The first 4 rows are patterns. Each new row is the sum of 2 different patterns, raised or lowered, with some noise. Before adding, each is slid sideways (what falls off one end comes back at the other) and multiplied by a number that may be negative. Names go in the order of the patterns.
Some rows, each with the names of its patterns after it:
[ -2  -3  -3   3   0   1  -2  -4  -2   6  -8   2   3  -5   7   5  -3   4
   8   2   3   3   6  -2 -11 -12  -2   4  -3   1   5   3  -7   3   6   8
   4   5  -2   5   0]
dosu
[ -3  -4  -3   1  -1  -4  -2   1  -9  -6   9  -1   9 -10  10   3 -15  -4
   3   0  -5   1   6  10  -8  -5  -8  -4 -10  -8   2  -5  12  -1   8   4
  -6  -1   1  -5   4]
Luko
[  4 -11  -5   7  -6   6  -4  -6  -4   3  10   5  -3   1  -4   1  -3  -4
   6   2  -2  -2   2  -3  12  -3   9  -9   2  -2   0   3  -9   1   7  -2
   0   8  -5   5   5]
Lumek
[  6   3  -2  -1   7   4  -2   0  -1  -4  15  -6  10  -2   7   4 -16   1
   2  -9  -1   0   3  -7   7  -2   2   0   1  -1  -2  -2  -8  -4   1   2
   2  -3  -7  -3 -12]
tedur

New rows. What belongs after each?
[ -7  -1  -3  -6  -3 -17  -3 -19   1  -6  -2  -3 -10  -1  -7 -20   0  -3
 -15  -1  -5  -6 -10   6  -1 -15  11 -14   6   0   4  -5 -25  -9  -1 -12
  -2  -5   0  -6  -6]
Lumek tedur
[  0   9   4  -1   0   9 -11   2 -14  -3 -10  -5   3  -1   4   3  -7  -4
  -3   1   3   0  11  -8  -7   5   2 -16  -6  -7   3  -9  -1  -7   4 -15
  -2  -6  -7   8 -11]
Luko tedur
[ -7  -5 -17  -7 -11  -2 -10  -1  -4 -19  -3 -16  -5 -16 -12  -1  -2 -15
 -12  -7  -3 -11 -21   1  -8   0  -1   1  -3 -17  -8 -17  -9 -13 -13  -2
  -6 -14  -6 -11  -6]
Luko Lumek
[  3   0   0  -3   8   2   3   5   3  12  10   1   4   2  -5  10   5   2
  10   8   5   0   9  -6   4  10   6   1  -1 -14  10  -5   8  -3   3  20
  -3   1  12   6   2]
Lumek tedur
[-15  -2   1   0  -6   4  14  17  -3  -5  -2  -2  -9  -7   8  -4   6  -5
   5   1  -2  -3   3  -1   7   2  -4   0   2   3   2   2  -2   1  -4   6
   5   3  -9  10   1]
dosu Luko
[ 22   5   4  10  -3  -1   2  10  -1   3   3   7  -3   3   7   6  10   9
  -8   3  -6  13   8   7  15  -6   7   5  -2  -3  -1  -2   7   0   4 -16
  17  -3  -1   1  -5]
Lumek tedur
[  1  10   9  10  12   4   7   2   5   3   4   6   7  -3  10 -10  15  -2
   8   1   1  22   4   0  12   6   0   7   7  -2   3  12   9   0  11   2
  10  15  11   3  -3]
Lumek tedur
[ 9  3 -2 13  3  2  4  5  3  1  5  7 10  7  4  9  3 -2  2  2  8  4  0  3
  7  9  2  6  6  5 18  0 12  4 12 11 -4  3 12 -2  3]
dosu tedur
[13  9 22  3 15 14 15 10 14 17 15 18 23 16  3 11  8 26  7 20 20 13 12 14
 11  9  9  4 19 19  6 20 12 21  5 13 17 12  5 17 18]
Luko tedur
[16  3 -4  5  5 -2  7  1  2 -4 11 16  0 17 -6 16 12 -1  1 -1  2  5  5 13
 12  3  6 -5  2  0  1  5  5  3  7  3 16  0  7  6 -1]
Luko Lumek
[30 14 -9  8 12  5  2 17 12 13 -6  1 -4  6 -6  2 13  7 23  5 17 12  6 13
 12 -1 21  5  1 11  3  4  8  4  2 -1  0 15  3 19 10]
dosu Luko
[-11 -15  -9 -12  -9 -11 -15  -6 -10 -16 -12  -7 -14 -14 -15 -20  -9 -11
 -11  -8  -6 -18  -9  -5 -10 -17 -25 -11  -8  -8  -7  -7  -5 -11 -14 -20
 -10 -16 -16  -8 -20]
Luko Lumek
[ -9  -8  -4 -13 -12 -13 -12 -15   4 -16  -7 -25 -12 -17 -11 -12 -20 -10
  -3 -11 -13  -4 -17  -6  -5  -7 -25 -12  -6 -19  -3 -20 -20 -13 -11  -7
  -8 -16 -13 -18 -10]
dosu Lumek
[11 11  2 -2 -2 -3  5 14  7 20  1 10 13 -2 11 14 12  2 13 13 15 -2  1  3
  4 -1 -3  6  1 23  0 17 14 -3 13 13  1 14 13  4  8]
dosu Luko
[ 5  5  8  3 -2  1 16 -1 10  6 22 21 -5  3 11 -2  0  4 16 -3  6 -3  5  1
 10  0  5  7  3  6  4  9  6  6  5  5 -9 19  7  2 10]
dosu tedur
[  3 -10   0 -13   3   1  -4  -5 -13  -5  -2  -9   0   1 -15  -7  -4  -5
 -15 -14   0 -10   3  -8 -13  -9  -3   5   2  -8  -9  -4  -6 -11  -6  -5
  -7  -6 -10  -9  -9]
dosu Lumek
[ 13   3  15   1  16   2   0   0   4  11  -6   1  13  11 -10  -1  -5  -2
  -9   0  19  13  18   0  15   9  -5   2  12  -2   3  -5  -2  -2   8  -1
   1   6  10  -1  -4]
dosu Luko
[21 22 16 19 16  4 20  4  8 21 13  8 17 10 15 14 18 22 25 19 13 16 21 16
  7 20  7 17  2 11 21 19  9 14 20 17 13  6 20 17 22]
dosu Luko
[  9   5  -2  -2   1   3   5   8  13 -11  -2  -5   8 -13  -5  12   2  -2
   2  -8   3 -12  -6   0   1  18   2   6  13  -2   3 -12   6 -11  -2   2
   1  -2   4  -2   2]
Luko tedur
[-13  -9 -13  -3  -4   1  -3  -6  -3 -10  -4   0  -2 -12   4 -14  -7  -5
  -7 -10  -1  -9 -15  -1  -9 -13 -10  -4   0  10  -6 -13  -5   1  -6 -12
   6 -11  -8  -9  -7]
dosu Lumek
[  8   4  -7   7  -4  -7  -6   7  -2  -7  17   2   1   1   5   0  -4  -6
  -1   1   8   6  10   4  -7   2 -17   7  -2  -4   3   8   4   3  -2   2
   0  16  -4  10   3]
Luko tedur
[ 3  2  1  4  1 13 -2  4  3 -2 12  0 -6  2  3 -4  4 -2 -1 -6  8 11 -3 13
 -8 12  9 -3 -2 -4 -1  3  3 10  8  1  4 -7 -1 -1 -1]
Luko Lumek
[ -3  -7 -17   0  -9 -17  -6  -9 -13   0 -18 -10  -8 -21 -13 -12  -6   0
   4  -1  -6 -10 -11 -18 -13  -6 -16 -12 -19  -4 -13  -1 -11 -11  -6  -4
  -8  -8  -9 -12  -7]
dosu Luko
